The rows of a group lie close to one hidden flat surface of 7 dimensions, which passes through zero. Surfaces can cross.
(in the rows, 128 means zero)
Known rows, each followed by its group:
[117 122 137 125 118 104 153 124  93 150  99]  q_199
[ 77 136 122 102  95 107 156 136 130 130 150]  q_726
[116 157 147 121 156 144 148 114 117 169 114]  q_540
[117 116  97  84 153 144 161  70 168 184 115]  q_538
[125 144 142 131 121 118 129 138 124 116 105]  q_139
[152 142 125 108 115 143 120 194 129  98 147]  q_139
[104 141 152  92 113 138 181 130 174 106  92]  q_726
[152 123 106 114 124 122 130 139 142 117 107]  q_139
[202 117 135 182 140 118  74 155 116  67  83]  q_726
[137 129  91 104 138 140 190 168 140 152 193]  q_540
[129 137 119 159 138  92  76 102  77 157 105]  q_726
[130  94 147 130 127 109 147 146 110 118 144]  q_199
[ 88 152 179 126 141 127 121 114 111 162 144]  q_726
[129 127 136 130 164 141 140 106 123 149 112]  q_540
[117 174 173 130 152 163 102 148 165  75 133]  q_538
[102  71 123  77 144 127 167  73 191 134 132]  q_540
[106 129 162 151 144 148 116 138  99 113 168]  q_540
[127 110 138 144 124 115 118 127 127  84 112]  q_139
[128 141 108  83 143 140 159 103 155 194 118]  q_139
[121 157 120 134  91 100 127 152 130  82  79]  q_538
[119 115 120 118 138 123 137  86 130 147  88]  q_199
[ 98 128 137 133 123 124 111 102 138  81 102]  q_199
[ 98 118 119  79 146 168 145 100 137 159 140]  q_139
[176 117 121 149 106  99 126 176 100 132 136]  q_538
[154 142  99 127 109 129 112 165 169  82 143]  q_199
[117 132 127 140 121 148 108 143 126 106 180]  q_199
[ 86 107 155 173 128 100  78  87  75  78 103]  q_726
[ 97 135 150 146  99 118  84 104 105 106 106]  q_540
[102 135 207 133 162 145 118 105 119 144 140]  q_538
[150 134  87 145 113 100 149 124 135 173 139]  q_139
[188  77 100 121 164 145 126 132 164 129 166]  q_540
[133 144 111 120 116 130 129 140 119 134 115]  q_139
[160 185 134 108 150 138 138 143 141 203 115]  q_538
[ 88 127 119 134 113 193 137 136 101 129 200]  q_726
[189 132 217 169 188 136  87 139 103 155 116]  q_538
[131 119 139 157 143 132 100  96  81 155 110]  q_538
[ 84 152 128 138 101  93 143 116 101  94  52]  q_540
[150 163 116 128 102 124 142 174 129 129 117]  q_726
[118 112 173 131 137 109 144 127 106 122 115]  q_199
[129 189 131  93 113 120 160 151 155 171 105]  q_199

New rows, each followed by its group:
[131 159  82 127 114 136 118 138 135 116 116]  q_538
[ 89 163 124 102 107 139 129 134 104 127 100]  q_139
[161 159 204 155 130 129  77 183 126 102 143]  q_540
[141 111 113 136 109 140 134 159 136  78 151]  q_726
[ 67 141 108  44 133 178 124  98 118 127  67]  q_139
[139 111 158 129 167 161  86 111 113 106 114]  q_139
[ 96 139 111 126 149 147 170 107  99 166 133]  q_540
[103 111 111 139 109 178 135 138 113  94 173]  q_726
[144 115  94 126 130 120 138 117 142 146 136]  q_139
[150 127  74 121 103  97 128 107 139 127  53]  q_540
[120 120 154 138 144 136 128 131 124 115 140]  q_540
[119 115 192 131 152 140 131 120 151  87 120]  q_726
[130 171 133 102 118 121 140 141 177 125  98]  q_199
[148 135 125 169 138 122 115 110 104 166 135]  q_139
[160 143 115 184 147 162  47 125 101 104 130]  q_199
[ 85 173 118 120 103 141 133 127 123 151 143]  q_199
[138 145 147 104 127 115 164 153 143 158 128]  q_199
[155  74  99 161 149 172 105  88 117  84 100]  q_726
[111  98 117 127 152 152 139 107 118 141 169]  q_540
[178 139 125 124 148 135 138 167 149 146 148]  q_540
[117  91 127 120 133 143 138  99 146  96 118]  q_726
[160 130  97 134 138 119 155 154 124 126 113]  q_540
[142 141 133 117 147 142 150 138 107 204 155]  q_199
[158 129  41 120 114 137 122 144 146 124 138]  q_538
[ 84 164 145 142 106 122 142 131  99 161 155]  q_139
[141  75 135 152 143 120 131 122  81 132 139]  q_199
[120 157 124 139  92  90 157 152 134 134 136]  q_139
[128 141 144 119 125 103 151 121 124 144  76]  q_199
[161 139 107 113 143 129 134 122 163 140  91]  q_538
[137 135  88 132  99  96 130 144 120 123 106]  q_726
[100 147 121 140  93  97 116 158  98 120 158]  q_726
[119  59 122 131 167 145 105  85 129 131 189]  q_726
[178  72 129 127 139 106 149 164 135 118 150]  q_199
[140 120  66 146 100  98 147 120 132 158 137]  q_139
[137 164  90 125 125 162 134 127 103 194 140]  q_726
[130 146 100 101 129 142 128 123 123 153  97]  q_139
[130 106 108  90 102 112 130 110 177 129 131]  q_540
[103 120 125 120 163 161 112  48 114 197 120]  q_540
[136 172  87 147  86 134 103 180 108 117 160]  q_199
[155 117 157 146 179 109  78 126 107 180 187]  q_726
[ 78 126 114  73  95 136 162 149 145 107 151]  q_139
[113  90 165 101 151  80 131 118 167 123 160]  q_726
[135 107 126  89  98 115  95  92 190 151 123]  q_540
[110 149 139 121 127 141 130 141 135 124 155]  q_538
[152 162 142 129  97  79 152 175 154 104  94]  q_139
[135 102  96 114 105 104 141 129 165  80 114]  q_199
[116 183  93 130 102 141 115 136 118 155 130]  q_199
[141  93 121 123 131 138 107 149 203  37 176]  q_199
[165  87 116 128 127 122 109 164 147  51 133]  q_139
[149 120 185 141 145 145  98 178 128  68 158]  q_139
[151  96 130 128 155 103 108 115 139 141 138]  q_726
[116 110 177 144 150 106 158 101 165 145 155]  q_139
[105 162 200 159 145 125 134 105 119 180 141]  q_139
[ 93 170 104  99 116 154 143 146 152 134 169]  q_538
[147 116  95 121 129  89 122 135 137 155 150]  q_726
[104 118  62 138 136 173  70  58 158  99 131]  q_199
[109  80 154 132 162 131 106 102 127 128 183]  q_726
[104 105 178 152  93  82 136 129  76 117 102]  q_538
[128 133 137 111 124 143 150 160 148 130 172]  q_726
[153 139 123 137 152 111 180 166 126  95  89]  q_540
[142 131  68 121 129 135 121 109 129 141 110]  q_538
